There are 9 hidden switches. A switch that is on adds its own fixed numbers to the row, and there is some noise. The rows also spread widely along 12 directions, which tell nothing about the answers.
Some rows, each with its switches (1 for on, 0 for off) after it:
[-18   1 -15 -36 -20 -10   6   2  -9 -16 -21  -7 -20   6  35 -17   9  -3
  -7 -17   2   5   5  -9 -17   4  -7  17   8   2   2 -16  -3  -6  15  -5
  -5   2 -14  18 -16  10] | 0 1 0 0 1 0 0 0 1
[ 14  16 -13  28   8   3  -9  -1  -7 -19 -17  -9 -15   3 -13  -9 -30  10
  26 -21   4   0  -7  15   2   8   6  10  -7 -20  -2 -10   5   0  24 -17
  -2  -5  -5  11 -17 -18] | 1 0 0 0 1 0 1 1 1
[-19   5  -3 -29  -3  -4   9   3  14 -16  -2   4 -13  21   8 -18  12  -1
 -12   9   0  10  -8   2   1  -6   0 -15  12  19  13  -5  -4  -9   7   7
  13 -11 -13   9 -22   7] | 0 0 1 0 0 0 0 0 1
[  9   9 -38   9  11  -5  -5 -10   5 -14 -12  19 -10  20 -10  12  -6   6
   9   7 -12 -17 -17  10 -15  -4   0  -3  -2   2  -2  16   0   9   3 -20
   6 -14 -11  20  -9  -5] | 1 1 0 0 1 0 1 0 0
[ -7  13  17 -17  11  10   0   3  -2  -2   8  -6 -30  41   8  -7   0 -13
  -5  -5 -12   5  14 -17 -14  21   6   1   1   4  12   2 -27 -18  16  37
   1 -21  13  -2 -13  -3] | 0 0 0 0 1 0 1 0 0
[ 18 -30 -24  20  10 -19 -10  -8  -8  -7  -8  -5  18 -20 -13 -13 -14  -1
  -2 -14 -13  31 -14  42  -5 -11  -2   7 -17   0   2  -8  17   8  -1 -17
  26  37 -15  29   4 -23] | 0 0 0 1 0 1 1 1 1
[ 10   1 -26  17   7 -11   1  -2   3 -12   1  10  13  -3 -16 -19  -6 -12
 -23   5   3  28 -23  44  14  -8  -2 -14   3   7   4 -12  10  10   0  -6
  29   1 -21  21 -20  -7] | 0 1 0 1 0 0 1 1 1
[-15  26  -9  -1 -10  16   3  21   2 -11  -2  14 -34  22  13  -4 -31  -8
 -27  -2  14  35 -17  22  16  12   3  -4 -24  11  17 -36 -11  -9  10  35
  -2 -39  -8  12 -35   6] | 1 1 1 1 0 1 1 1 1
[ -2  -6  33 -17  19  -1 -29 -18  -7  -3  -8 -24 -25  10   5 -28   4   4
  -7 -17 -14  -6  10   3  -6   1  13  12   6   0   8 -12 -22 -14   2  17
  17  -3   0  22  -8  -3] | 0 0 0 1 0 0 0 0 1
[ -4   0 -43  13 -10 -13  27  20 -14 -18  11  15  -2  -5  -6   4   4 -22
  27   5  10  -3   7 -19  -4   2  -1 -19  18 -19  -6   1  23  15   7 -12
 -15   5  -6 -14   3 -11] | 0 1 0 0 0 0 0 0 0
[-14 -52 -39  -4  -7 -21  -8  -6 -37 -18 -13   0  -9 -15  14  -7  -1 -25
  14   9   6  16  22  16  10   1  -6  21 -28  -6  -4 -46  11  -6  -4  11
   3  21  -9  49  25 -19] | 0 1 0 0 1 1 0 1 1
[ -3   9  21 -34  -2   9 -15   5 -14  -6 -14 -19 -24  13  10 -40   2  -7
 -30 -25 -20  38  10   2  -3   6  -8  12   4  17  20 -15 -23 -26  19  32
  12  21   0  17 -20  17] | 1 0 0 1 0 0 0 1 1
[ -6 -20   2  -9  10 -22  -5 -10 -14  -4   3 -23 -18 -21  16 -20  -1  -6
  18 -25  -4  -2  13  -3 -27   0  12  20 -15 -24   3 -26   5   0  14   7
   7  15  -4  11   6 -25] | 1 0 1 0 1 0 0 1 1
[-13  13 -23  -1 -24  -6  20  18   2 -14   0   9 -14 -10  25  -4 -17   2
  -2 -26   0  36  -9  15 -16   3   7  14 -20  -2  16 -22  17   4   9   2
 -11   4  -7   2 -27  -4] | 1 1 0 0 1 1 1 0 1
[-14  -2  -7 -14 -16  -7  15   5  -7 -32   4  -5 -17   6  -4 -36  22  -8
  25  -6 -21  15  15 -16  -5  -5  -1  -6  19   1  15  -7  17 -10   6  10
   0  20  -1   5 -12   2] | 1 0 0 0 1 0 1 0 0
[  9 -14  -6   1  20  -1 -14  -7  -5 -19  -2  15  -4  28 -28 -26  11 -12
 -12  17 -33  18  -6  18  15 -10  -3 -15  10  18  14   9 -13  -4 -17  17
  22  24  -1  26  -4  -3] | 0 1 0 0 0 0 1 1 1
[ -7   7 -41   0   6 -19  12  -9  24 -11   3   5  19   2  -4 -12   2  -3
 -15   6   6  19 -15  34 -12  -8  -4 -10  -9  11   5  -8  14  -4  23 -12
  41 -14 -27  23 -19 -10] | 1 0 0 0 1 0 1 1 0
[-14 -31 -17  -7 -36 -18  14  -6 -27 -25   7   0  -9 -14   7 -34  24 -20
  24   8   2   9   6   4  17  -3   6   8  15 -10   0 -42  28  15 -23   4
 -16  11  -9  21  -2  -6] | 0 1 0 0 1 0 1 0 1
[ 15  -1 -12   3 -13  10   2  -8  -2   1  -9  21 -12  23   3  19 -21   9
  -8   6  -2   6 -33  31  -4  14   6  17 -15  16   2  -1 -10  13 -17  -7
 -22 -22   0  14 -15  -4] | 0 0 0 0 1 0 1 0 1
[ 12 -10  -3  26 -29  13  30   4 -26 -21 -16 -10  -5  35   9   5 -27   5
  40 -22  -7  20   1  13   0  22   4  10 -16 -22  10 -22  18  -6  17  10
 -31  11  17   3 -10 -16] | 1 1 0 0 1 0 1 0 0
[ -6  -8  -9  13 -27  -4  35   8  -3 -19  -2  -6   1   5  11  -1 -17   5
  30  -8  23  10 -11  11   6   6  10  -5  -1 -19   2 -30  29   8  13 -12
 -19  -9  -6  -8 -16 -18] | 0 0 1 0 0 0 0 0 1
[-30  11  -2 -14  -7  -7   0   4  12 -26  -7   4 -25  -6  22 -21   0  16
 -13 -16  -5  31   2  32  -2 -13   9  13 -21  19  27 -31   4 -15   8  13
  15  -3 -10  19 -32   4] | 1 1 0 0 1 0 0 0 1
[-10   8  11  -4 -15   4   2  -9  15 -12  -6 -14   4  22   4 -30  -7   3
  -6  -5   9  14 -19  22  15   0  14  -9   4   7  18 -29   3 -16  11   4
  15 -28  -7  22 -33   1] | 1 0 0 0 0 1 0 0 1
[ -5  15 -25  15   7   0 -17   0   0 -21 -13   4 -17   4 -12 -14 -15  -1
  -2   3  12   7 -14  25  18  -4  -4  -8  -8   1   2 -21   2  -1  17  -3
  19 -17 -20  27 -20  -1] | 1 1 1 0 0 0 1 1 0
[  2 -26  -8 -37   3 -18  -6 -43   3 -14 -23 -20   6  37   1 -25  31   2
  24   4 -20 -49  -6 -22 -24  -9   3  -2  34  -8  -5  11  -2  -4  -2 -23
  15  -7 -12  40   4  -5] | 1 0 0 0 1 0 0 0 1
[-15   9  24   6  -2   3  -8 -23  10 -28  -7 -26 -22  25   1 -29   1  16
  38 -14   3 -28   2  -2   4   2  27   2   9 -18   5 -29   6 -13  10  -2
   8 -48  -3  17 -25 -15] | 1 0 0 0 1 0 1 0 0
[-13 -15  26  -6  19 -12   7  -6  10 -19  23   6 -23  22  -3 -29  17 -14
   2   3 -33   6   6  -2  -5 -16  33 -19   8   6  31  -9  -2  -8 -24  34
  14 -12  12   6 -13 -14] | 0 1 0 1 1 1 0 0 1

New rows. What belongs after each?
[-11  -9   8  -1  11 -11 -22  -2 -10 -14   7 -14 -39 -19   0 -21  -3   2
  38 -23 -10 -20  13 -22 -16  -3  21  12  -5 -27   2 -16   4   5  -5   7
  -5   5  -1   6   1 -20] | 1 0 1 0 0 1 1 0 1
[ 14   0  -3   6  10  11   1  -8  11   4  -9   0  -5  39   4  21 -27  11
 -10 -13  -7   1 -24  12 -24  14  10   5 -19  -2   1   5 -15  -1  -2  -5
   0 -32   1   7  -9 -17] | 0 0 0 1 0 1 1 1 0
[ -6  16 -17  -9   0  -8   9  -6  13 -10  -2   5  -4  20   6 -13   5 -10
 -17   4   1   5 -12  16  -8  -4   2 -13   7  11  12  -9   1  -7  19   3
  21 -30 -13  20 -25   6] | 1 1 0 1 1 0 0 0 0
[ -1   5  -7  -3   2   4   3  -1  -5  -9 -12   2 -19  32   3  -3 -15 -10
   1  12  14   6  -8  16  15  11  -1  -7  -4  10   5 -15 -12 -11  24   9
   2 -24  -4  22 -14  -2] | 0 0 1 0 1 0 0 0 1
[  2   1  -4  -3  21  -8  -2  -6  -8  -7 -18 -16 -13  31  12  -2 -19  -7
   8 -15  -4   2   8  10 -12   9  -5  -2 -17 -12  10  -7 -12 -19  45  16
  21   5  -1  23  -7 -13] | 1 1 1 0 1 0 0 0 1
[-14   3   3   8 -31  -1   8   8 -12 -21   3   0 -30 -30  14 -19  -9  12
  24 -21   9  18  -1  14   7  -1  22  24 -10  -6  12 -43  23   8  -8  -6
 -29  -4   0   1 -22  -6] | 1 0 0 0 1 0 0 0 1
[ 15 -20  14 -39  -2  -8 -27 -17 -27  26   0 -13 -10  -9  10 -34  13 -26
 -46   0  -7  21 -16  15  -6   9  -7  20   7  16   4 -18 -27   7  -5  16
   9  21  -8  32   2  12] | 0 0 1 0 0 0 0 1 1
[-40  -6 -18 -21  10 -11  22  11   9 -38 -27 -26  -6  32  35  -1  -2   8
  19 -23   2  28  51  -2 -20   2 -18  -1 -27   1  14 -14   4 -57  69  23
  38  16  -8  16  -5 -16] | 0 0 0 0 1 0 0 0 0
[  6  35  -4   6  31   1  -1   6  26 -18  -8  17 -26  23  -5  11 -13  25
   2 -26 -34  -8 -14  -3 -41 -13  14  -6  -1   5  20  40 -11  -1  12 -16
   6  -3   5 -13 -25  -3] | 1 1 0 0 1 0 0 0 0
[  7 -16   8   3   9  -3   7  -6 -12  -6 -18 -29  -5  20  14   6 -18   7
  27 -34  -2  -7  16  -6 -26  13   5  11  -8 -31  -4  -5  -1 -10  26   0
  -1   9   4   3   2 -27] | 0 0 0 1 0 0 0 0 1
[ 16   5  25  11  -2  23  -6  -3  -4 -13 -19   1 -30  37  -3  -1 -32  17
   8 -19 -22  13 -17  18   2   8  18  12 -16  10  24  -7 -14 -12  -4  10
 -22 -13  20  15 -21  -3] | 1 0 0 1 1 1 0 0 1
[ -5 -26 -26  23  -6 -16  40 -10   8 -10  26   6  34  27 -17  -5   4 -26
  16  35  20  11  -5  31  22   4  12 -36   4 -10   0 -25  28   3   0  19
  24 -33 -12   9  -3 -32] | 0 0 0 1 0 0 1 0 1
[  3   1   1 -10   4   4 -13 -12  -8 -19 -29  -3 -35  39   6  -8 -11  -1
  21  -2  -2 -36 -15 -19   4   3   9  -2  16  -8   0  -6 -15  -2   3 -13
 -13 -30  -2  29 -12   2] | 0 1 1 0 1 1 0 0 1
[-10   1   2 -16  -7  13  -8   9 -26  -5   0   6 -42  21  15   2   0 -15
  -6  -3  -7   6  17 -15  -3  20   0  13  -5  -1   2 -15 -20  -4  -6  37
 -19 -13   6   5  -2   5] | 0 1 0 1 0 0 1 0 0
[  1   0   6 -54 -18   8 -13 -17 -17   2 -11   5 -40  37  19 -18  23 -16
 -25  13 -19 -17 -20 -20 -13   7  -3   8  22  22   7  -7 -27   5 -18  16
 -17 -26  -1  33 -11  30] | 1 1 1 1 1 0 0 0 0
[  5 -16  -6  13 -28  -2   3 -22 -13 -13 -26 -14   0   6   9 -13 -24  12
  20  -1  24   7 -25  47  23   5   6  16 -18  -3   2 -50  18   0  14 -16
  -7 -19 -12  44 -16  -9] | 1 0 1 0 1 0 0 0 1
[ -1  16   8   2  13   3   5  19   0 -17   6   2 -25   4 -11 -22  -8  -7
   1 -12  -7  21  -3  -6   3  -2   7 -15  12   3  15   1  -6  -2  11   7
  -1  10   2 -15 -19  -4] | 0 0 1 0 0 0 0 1 1
[-12   5  -9 -13 -23   3  11 -11   5 -22 -25 -11 -17  24  20  -6  -9  17
  18  -9  12  -8 -14   5  -4   3   3   6  -3   0   4 -24   8  -9  22 -16
  -8 -30 -10  22 -22   2] | 1 0 1 0 1 0 0 0 0
[-15   3 -25 -13 -21 -16  34  10  11 -11  16   9 -16  -6  17   0   2  -7
  25 -13   9 -17  -9 -36 -35   4  24   4   9 -25  -2 -13  20  19 -12 -17
 -31 -32  -4 -20 -11 -17] | 1 0 0 0 1 1 0 1 1
[  0   4 -13 -12 -20 -12  27  -4  -2   0  19   6  -4  13  10 -17   7 -21
  -3   5   2   5 -24   5  -8   7   9  -9  10  -7  10 -18  11  18  -2  10
  -7 -18  -8   3 -21  -4] | 1 1 1 0 1 0 1 0 1
[ 23 -18   1   7  -4   8  -5 -17   1  12   8  23   5  18 -18  -2 -17  -8
 -31  24 -11  25 -51  50  15  -1  14  -4 -18  29  20 -15  -9  14 -34   9
  -3 -13   5  29  -9  -4] | 1 0 1 0 0 1 0 1 1
[ 19   6 -29 -23   5 -17 -28 -12  -3  22  -6   6   8 -15   3 -13   9 -18
 -48  -3  -6   1 -37  12 -25  -4  -9   5  19  16  -3  16 -14  21  -1 -30
  20   9 -24  33  -7  19] | 0 1 0 0 0 1 0 0 0
[ 11   6  -4   7  15 -12 -23 -16 -12  10  -6 -22  -9  -7   3 -14 -15  -9
  -1 -16  16  -8  -1  17  -7  17   4  17  -2 -17 -11 -16  -9   2  28  -5
  18 -14 -13  23  -8 -15] | 0 0 0 0 1 0 1 0 1
[-20 -21  16 -29 -13  -7   7 -11   7 -25   7   4 -22  13   7 -31  29   4
   1  11 -19   4 -11   0  -1 -17  18  -1  10  23  18 -22   6  -1 -31   5
   0 -13  -1  15 -10   0] | 0 0 1 0 1 0 0 1 0
[-15  10 -11  -5   6  -7   9  21  -6 -24  -7   7 -42  -2  20   7  -9   8
  22 -31 -14  -1  19 -23 -31   1   8  14  -7 -14   7   5  -1  -1   9  -2
 -20  15   6 -17  -8 -11] | 0 1 0 0 1 0 0 0 1
[  7 -33 -25 -19 -19  -1  16 -12 -21   7  -1  21   3  33   8  19   7 -17
  -2  22 -11  -7 -13  -1 -14  14  -1   4  -4   0  -1  -2  -7  13 -28  16
 -24  -2   6  15  13  -3] | 1 1 0 0 0 0 0 0 1
[-15  -5   9 -19   1   0 -13 -16   8  -8   9  18 -23  15   1 -14  17   1
 -17  17 -13  -9 -14  11   3  -8  23   0   1  18  15 -16 -13   4 -38  21
   5 -30  -1  19 -16   3] | 1 1 0 0 0 0 0 0 1
[ 23 -10  26  -6  -8   4 -22 -28 -18  -1   0 -16  -7  17 -18 -52  16 -17
 -11   6 -17   4 -23  12  17   5   9   4  32  10   6 -16 -12   5 -15   0
   2  -5   1  32 -12   7] | 0 0 0 0 1 0 1 1 0
[ -2 -20 -18 -10   6 -19 -10  -6 -11  -6   8  11 -14 -19  -1 -12  12  -7
   2   1 -18   9   4  11 -15  -5   2  15  -6   6   3  -2   2  10 -15   1
   6  23  -8  16   6 -12] | 0 0 0 0 1 0 1 0 1
[ -6   9 -25   7  11 -12   0  11  -6 -26  -7   0 -23   8  -6 -21 -11 -21
  14  -3   7   2  -2  -8   9   0   0 -15   9 -14   1 -14   4  -1  24  -3
   9  -9 -14  17 -14 -10] | 0 1 1 0 1 1 1 1 1
[ -1  13   9 -24  16  -5  -2   9 -10  13  15 -12 -29  13  15 -20  -7 -34
 -30  -9   3  22   7  -4 -14  21  -1   1  -2  -2   6 -15 -26  -8  28  40
  15 -17  -5   4 -14  -4] | 0 0 1 1 1 0 1 1 1
[-22  -5 -13  11   1  -9  23  -1  12 -32  11   6  -9  25   1  -5   4  -2
  22   5  -9   9  11  14  -2  -7  15 -16 -13  -5  17 -21  19 -13   6  25
  18 -23  -3   9 -14 -19] | 1 1 0 1 1 0 1 0 0
[-17  -3  17 -10   1 -17  18  10  -2  -8  37 -10 -12  -2   1 -41  21 -34
   5  -5  -9  25  21 -18  -6   0  21 -17  18  -2  24 -17   7 -10   9  31
  11   2   9  -8  -8  -9] | 0 0 0 0 1 1 0 0 0
[  6 -11 -12 -25  -3 -19 -15 -11 -27   4   7  -6 -23 -20   8 -28  19 -24
  -2 -17 -20 -12   0 -24 -29   5   4  23  17 -18  -5  -7  -4  22 -15   1
 -11  20  -6  13   5  -2] | 1 1 0 0 1 0 1 1 1
[-22   2  11  -3   9 -12 -31  -1  -7 -17   4 -12 -37 -24   6 -35   5  -1
  11 -23  -4  -7  12  -7  -1  -6  23  13   5 -15   5 -27  -1   2 -10   7
   8  -4  -9  13 -13  -9] | 0 1 0 0 0 1 1 0 1
[  1   9  14 -11  -8   5  11   5   3 -22  -2  -1 -24  32  -3 -31   6 -10
  -2  -5 -13  -3 -25 -22   3  -6  14 -24  36   2  15  -5  -1   5 -10  -4
 -11 -21   0   3 -26  10] | 0 1 1 1 0 1 0 1 0
[-13  33 -17 -23  18  -4   3   4  25 -13  -1   9 -30  25  13   3   4   7
 -10 -17 -17 -20  -6 -27 -46   1  10   0   5  -4   5  20 -15   0   9  -2
   8 -33  -8  -9 -24  -2] | 1 1 0 0 1 0 1 1 0
[ -6  -5  -2 -24  15   4 -16 -22  20 -21 -24   3 -10  48  -8 -12   9  16
  -8  18 -17 -10 -20  17   5 -11  -6 -13   6  26   9   9 -18 -15  -3  -1
  29 -15 -15  39 -17   4] | 0 0 1 0 0 0 1 0 1
[ -9   2  -9  -3  -2 -14  17  -4  11  -8   3 -12  -7  14  14  -7  -5  -8
  16  -5  18 -10 -11  -7 -12   3  14 -11   6 -10   3 -16  10   0  23 -14
   6 -34 -11   7 -14 -14] | 0 0 1 0 1 1 0 0 0
[  5  -4  48   4   9  11  -6 -17   1   4  19   4 -29  23  -3 -13  -8   3
 -10   0 -21  11  -9  28   2   6  39   9 -18  12  29 -23 -17  -5 -26  43
  -5 -34  23   6 -19 -11] | 1 0 0 1 1 0 0 0 1
[-33  -5 -24 -35  -9 -14  12  16   4 -38  -9  -6 -31   5  20 -23  15  -2
  19 -15 -10  10  14 -32 -21 -10  -8  -1   7   2   7  -8  12 -12  16  -6
   5   9 -16  10  -8  -2] | 0 0 1 0 1 1 1 1 0
[ -4  -3 -27   7  -3 -28  19   3  13 -26  -5 -15  10 -18   3 -24  -6   7
  26 -33  -1   9  -7   0 -26 -11   7   0  10 -23   1  -5  33   7  18 -41
  12  15 -20   2 -15 -26] | 0 0 0 0 1 1 1 1 1
[-31  35  -3  -9  -3  12   4  15  21 -24   2  18 -51  12  13   2 -14  11
  -2   1  16  -1  -9  -3   0   1  19   2 -17  14  14 -26  -7  -7   6   6
 -11 -62  -5  -4 -33   3] | 1 0 1 0 1 0 0 1 0
[-22  15  -8  -8  19 -18 -14   7  19 -14  14  -4 -16 -13  -7 -38   4 -15
 -12   1  12  10  -5   4   7 -10   9 -18  10   3   7 -19   0  -3  14   6
  38 -21 -25  13 -24  -7] | 0 0 1 0 0 1 1 1 1
[-19 -19 -11  -3  -8 -35  14   4  -7 -19  17  -7  -8 -45  18 -35  14 -12
   5 -19   3  19  10  13 -12 -15  18  11   0 -15   7 -41  31  14  -6  -1
   9  11 -15   7  -9 -19] | 0 1 0 1 1 0 0 1 1
[ -9  22 -14 -25   8 -12   4   2  20 -23  -8  -6  -2  17   2 -34  18  -2
 -14 -15 -14  -2 -12 -16 -19 -11  -4 -17  39  -1   4  14  -3   0  11 -16
  24   2 -22   2 -31   5] | 0 1 0 0 0 0 1 1 1
[ 25  -1  25  -5  15  12  -2   4 -31   7 -18 -23 -17  43   6 -14 -24 -22
 -18 -25 -14  24   1  -1  -5  25  -9  -1   1 -10  12  -3 -30 -12  32  34
  -1  21  14   8  -7  -1] | 0 1 1 1 0 0 0 1 1
[-17  10 -27   3  -1  -7   5   5   8 -14   1   9 -15  -5   3   6  -9   2
   8   1  18  -4   1   9  -2  -1  10  -2 -10  -6  -2 -17   8   1   8  -2
   4 -32 -15   6 -13 -10] | 1 0 0 1 0 0 0 0 1
[-10  -9 -22   3  -6 -16  12 -11  11 -17 -23 -22  10  13  23   0 -22  17
  25 -29   6   6   0  19 -25   4   4  13 -27 -19   4 -21  19 -16  35 -12
  17  -5 -13  24 -13 -26] | 1 0 0 0 1 1 1 0 1
[ 20 -10  27   0   8   2   3 -12 -13   3  10   3 -20  34  -4  -8   0 -13
  -3   1 -26  -1 -16   3 -10   7  17  -6   6   3  19   4 -16   8 -11  19
 -11  -2  20   4  -4  -5] | 0 1 1 0 1 0 0 0 0
[ -3  -5  14  -9  -5  -8   4  -2  -2 -15   5  -9 -32   1   3 -29   1  -3
  22 -16 -14  -5  -7 -12 -10  -7  23  -1  10  -8  15 -15   6   4  -6   1
 -13  -8   3   9 -13  -7] | 1 0 1 1 1 1 0 0 1
[-18 -16  -7 -10  -7 -14  10  -7  -1 -36  -5  -7 -15  14   3 -36  14 -12
  29  -3 -10  -9   9 -20   1 -12  16  -9  15 -15  11 -26  16  -9  -4   3
   2  -7  -3  21  -8 -13] | 1 1 0 0 1 1 0 1 1
[-21  -4 -21 -19  -9 -12  11  -4  15 -41  -3  13 -20  23  -2 -24  22   2
  21   5 -25 -13  -7 -17  -8 -20  12 -16  22   4  13  -2  15   1 -22  -4
   2 -18 -11  21 -18   1] | 1 1 0 1 1 1 1 0 1
[  3 -11   0 -13  -6  -8  26   3   2 -13  11  -2  -6  19   0  -9  15   0
  23 -13 -28   0  -6 -26 -33  -2   3 -11  19 -10   9  22  13  12  -6  -6
 -10  24   5 -19  -2 -12] | 0 0 1 0 0 0 1 0 0
[ -2  -7 -18  -1  -1  -5  10   3  -9 -12   3   2  -8  11   0  -5   0 -14
   9   0  -3  13   7   0  -8   9   0   2  -4  -2   1  -9   3  -3   8   7
   1  -1  -2   6   0 -14] | 0 0 0 0 1 0 1 1 0
[-20 -29   1 -27   1  -9  -9 -13  10 -37 -19  -9  -7  19  -3 -45  18   3
  -5   9 -16  18  -5  18  19 -28  -1 -16   8  26  19 -25   5 -22  -6   3
  33   5 -17  48 -12   1] | 0 0 1 1 0 1 0 1 1
[  2  -6  -7  -7   4  -5 -12 -12  -1 -16  -6  10 -27   7  -7 -12   1   8
  11   2 -21  -3 -13  13  -6  -7   5   7  -6  10  10   0  -3   5  -8   0
   2   4  -5  23  -9  -5] | 1 0 1 0 1 0 1 0 1
[ -3  15  24  17  13  13 -26  -8   7 -18  -2  -5 -28  20 -13 -24 -15   9
   1 -14 -13  -3 -13   9   8   0  28  -1  -5  -3  17 -21 -12  -8 -11  13
   8 -31   6  14 -26  -7] | 1 1 0 0 0 1 1 1 0
[-10 -17  -1 -32  -3  -5   2  -9   6  -4   4   8  -3  16   5 -16  19  -8
 -24  14 -11  11  -8   8  -5  -3   5   0   5  20   9 -10 -11  -2 -21  12
   8  -7  -6  14  -5  -1] | 0 0 0 0 0 0 0 1 1
[-16  -9 -11  -9  17   5  -7 -18  19 -32 -25   7 -26  59  -5   0  -8   8
  23  23  -2 -29  -7  -3  10  -7  13 -15 -11   9   8 -12 -12 -24   2   5
  11 -53  -4  39  -8 -13] | 1 0 1 0 1 1 0 1 1
[ 14  -2  14  -2  -6  -3   8   8  -5  -6  -4 -10 -16   0   6 -15 -16   5
  11 -34 -11   7 -20 -14 -22   2  15   7   9 -16   9  -2   3  14  -3 -20
 -24  14   5 -12 -12 -12] | 0 0 1 0 0 1 0 1 1
[  5  -8 -27  24   6  -9  16   3  -2 -34  -5  12  -4  15 -27  -6  -2  -5
  38  16  -3   1  -5   9  14 -13  -2 -27  12   4   5   7  21   1  13 -20
   4   7  -4  12  -1 -13] | 0 0 1 0 1 0 0 0 0
[-15  10  10  -5  -1 -15  25   1  15  -6  30  -4  -5   3   8 -25  12 -13
  -9  -5   1  13 -10   8 -12  -8  23 -24   9  -6  22 -22  14   4   6  21
  21 -24  -8  -9 -27  -7] | 1 1 1 1 0 0 0 0 0
